There are 4 ways to turn a row about zero (a turn may also mirror it). The second row of each pair is the first, turned, with some noise. The first 36 pairs use one turn. New pairs use 3 turns, one after the other, and a turn may come again.
(in the rows, 128 means zero)
Some pairs, each with its turns in order after it:
[115 170  94 155  74 110 138 117]
[131 188 116  77 120 150 103 112] -> K_223

[145 137  98 161 157 125 129 160]
[135 133 168 109 149  96 131 104] -> K_223

[193 109  94 110 169 128 166  96]
[144 137 162 103 120 164 195 177] -> K_603

[134 147  85  85 145 144 162 123]
[153 115 129  78 149 171 146 130] -> K_603

[123 116 156 167  88 132 120 130]
[126  89 129 102 102 131 109  98] -> K_951

[107 161  56 102 127  80 119 105]
[ 85 150 134 147 110  47 153 134] -> K_548

[131 161 185 121 120 118 122 156]
[128 136 115 105 105  71 111 110] -> K_603

[139 158 177 132 173 111 102 165]
[116 108 159 122 181 105 134 181] -> K_223

[148 121 169 123 149  81 107 145]
[ 98 115 138 118 111  71 137 159] -> K_603

[ 30 129 135 185  92 114 139 108]
[106 122 117  13 129 144 127 103] -> K_951

[ 97 125 127  88 174 179 121 150]
[156 114 160  78  84 134 160 120] -> K_548

[123 154 139 155 107  96 138 156]
[144 158 120 107 165 129 108 133] -> K_223

[165 115  98 151 184 142 146  92]
[150 130 181 130 103 168 154 170] -> K_603

[152 143 117 178 141  92 171 167]
[166 139 151 105 181 105  88 103] -> K_223

[203  48 149 160  80 113 114 128]
[123 100  76 159 192 150 150  50] -> K_223

[126  91 122 147 134 119 136 144]
[135 114 143 159 150 117 132 145] -> K_603

[ 60 134 124 123 131  91 156 185]
[137  50 122 125 169 101 105  91] -> K_603

[ 91 146 137 134 224 151 105 105]
[109 210 135 109 111 124 100 194] -> K_951

[162 121 151 164 110 111 136 107]
[126 142 113 153 158 144  87 133] -> K_548

[174 165  84 131 173  74 128 187]
[159 156  95 173 173  46 123 128] -> K_951

[101 113 138 148 145 137 143 155]
[126 133 133 124 123 163 155 101] -> K_548

[113 108  88 122 102 135 120 130]
[162 123 131 114 143 158 143 116] -> K_951

[184 144 135 138 104  34 191 128]
[ 28 116 136 166 176 125  74 122] -> K_548

[132 125 111 130 152 121 167 132]
[102 137 163 132 122 133 128 112] -> K_548

[141  65 173 155 121  91  93 107]
[155 132  77 154 141 134  71  83] -> K_548

[155 109  97 175 118  95 144 136]
[ 94 145 126 192 121 144 105 121] -> K_548

[116 103 136 126 112 181 114 145]
[141 167 127 148 166 132  98 127] -> K_603

[156 105 145 118 155 116 134  61]
[ 92 154 176 116 105 138 167 135] -> K_603

[103 131 118 146 103  50 114 126]
[135 128  69  89 122  98 161  91] -> K_951

[120 102 139 135 114 131 175  88]
[ 91 116 112 127 139 178 116 116] -> K_951

[ 65 185 130 153 142 126 157 133]
[ 90 139 146  60 166  97 128 144] -> K_951

[102 101 108 140 180 128 177 137]
[180 105 146 140 102  81 111 123] -> K_223

[161 128 133 126 167 109 109 139]
[129  93 155 121 160 126 149 127] -> K_223

[156 120 159 132 131  61 134 142]
[ 82 110 103 134 136 131  79  99] -> K_548

[ 84  94 138 145 112  89 145 133]
[168 137  72 117 131 105 131 131] -> K_223

[115 158 164 155 108 142 108 160]
[123 102 165  96 110  87 114 124] -> K_951

New pairs, each followed by its turns in order:
[121  81 106  83 142 147 196  97]
[ 63 109 144 180  90  99 161 129] -> K_603 K_603 K_951

[107 156 162 123  67 161 135  84]
[ 85 185  87 105 106 141 122 147] -> K_548 K_951 K_548

[150 134 124  91  91  88  96 124]
[140 135 107  83 105 177 129 109] -> K_223 K_951 K_548

[141 136 144 151 174  85 127 141]
[131 144 102 162 176 126 155 114] -> K_951 K_951 K_951

[141 120 148  82 117  85  98 127]
[133 103 113 123 113 142  80  77] -> K_951 K_603 K_223

[ 99 132 102 179 150 157  94 146]
[192  82 134 135 154 127 115 140] -> K_603 K_548 K_951

[124 119 146  79 146  87 115 119]
[123 165 133 148 125 158 177 130] -> K_951 K_603 K_603

[203  94  96 133 167  52 109 105]
[155  48  78 134 110 193 159 158] -> K_548 K_548 K_603

[131 133 181  94  80 137 164 165]
[ 72 160 152 160  94 141 174 131] -> K_603 K_951 K_548

[155 142  84  96 113  93 160 146]
[152 130 146  94 100 117  99  74] -> K_223 K_951 K_951

[ 78 150 150 130 123 140 174 141]
[150 174 133 108 132 119 167  94] -> K_223 K_603 K_223

[ 62 129 138 154 177 106 128 152]
[ 98  95 157 164 107 116 143  63] -> K_223 K_603 K_548

[160 165 132 138  62 123 115 123]
[113 103 139 100  83  87 176 127] -> K_548 K_223 K_603

[141 101 132 118 104 153 132 122]
[143 117 150 129  97 139 122 126] -> K_951 K_951 K_951

[106 107  85 115  97 128 112 144]
[101 153 115 131 145 165  88 130] -> K_603 K_548 K_223

[127 107 134 165 118 135 115 134]
[131 144 119 150 140 138 117  96] -> K_951 K_951 K_223

[169  90 130 155 127 112  94 150]
[166  96 122 128 159  97  95 115] -> K_548 K_548 K_951

[131  91 160 138 144 138 149 201]
[114  94 101  76 102 163 115 172] -> K_951 K_548 K_603

[161 127 165 157 120 107 142  72]
[188 125 141 123 115 105 150 175] -> K_603 K_223 K_951

[143 122  99 127 106 134 113  74]
[ 91 108 153 125  87 127 103 133] -> K_223 K_603 K_223

[148 109 109 144 128 130 135 125]
[140 124 135 109 111 114 136 150] -> K_548 K_223 K_223

[165  73 145 116 184 134 160 143]
[114 162  68 180 106 140 108 118] -> K_951 K_603 K_603

[ 77 174 192 184 170  80 130 121]
[133 174  51 131 154  69 122  67] -> K_548 K_223 K_603

[148  86 166 164 162 113 107 109]
[115 151  97 172 146  94 103 101] -> K_603 K_603 K_548

[123 156 106 118  91 160  87 209]
[125 162  68  62 101  92 120  96] -> K_951 K_951 K_223

[141  97 127 104 100 131 151 114]
[164 111 113 111 101 137 136 141] -> K_951 K_951 K_548

[116 145 151 217 147 102 134 205]
[180 138 153 232  96 140 126 123] -> K_951 K_223 K_223

[113 101 128 141 150  93 130 115]
[132 125 111 109  85 130 118 108] -> K_223 K_548 K_951

[ 98 127 106 138 153 102 133 170]
[154 128  94 123 103 109 162 101] -> K_223 K_548 K_548

[131 106 118 141 112 160  91 193]
[ 94  99 125 100 168  94 165 112] -> K_951 K_603 K_951

[ 97 134 133  94 164 163 140 110]
[162 132 164 128 119 138  78 122] -> K_548 K_223 K_951

[122  98  95  92 135  93  92 161]
[108 199 125 148 110 142 110 119] -> K_548 K_548 K_548

[154 114  85 102 104  85 172 188]
[ 84 146 132 196  88  74 133 123] -> K_548 K_223 K_548

[191 108  86 189 145 105  99  97]
[120 118 146 172  70 181 180 159] -> K_951 K_603 K_548

[139 129 119 121 102 141 151 150]
[127 147  92 141 118 127 128 115] -> K_223 K_603 K_603

[139 166 132 115 171 223 136  77]
[122 182 223 175 103 117 107 145] -> K_223 K_548 K_548

[136 151 128 100 112 129  98 138]
[116 126 143 177 134 139 144 117] -> K_548 K_548 K_603

[115 179 126 130 105 125 130 123]
[118 106 175 118 144 107 135 137] -> K_951 K_603 K_603

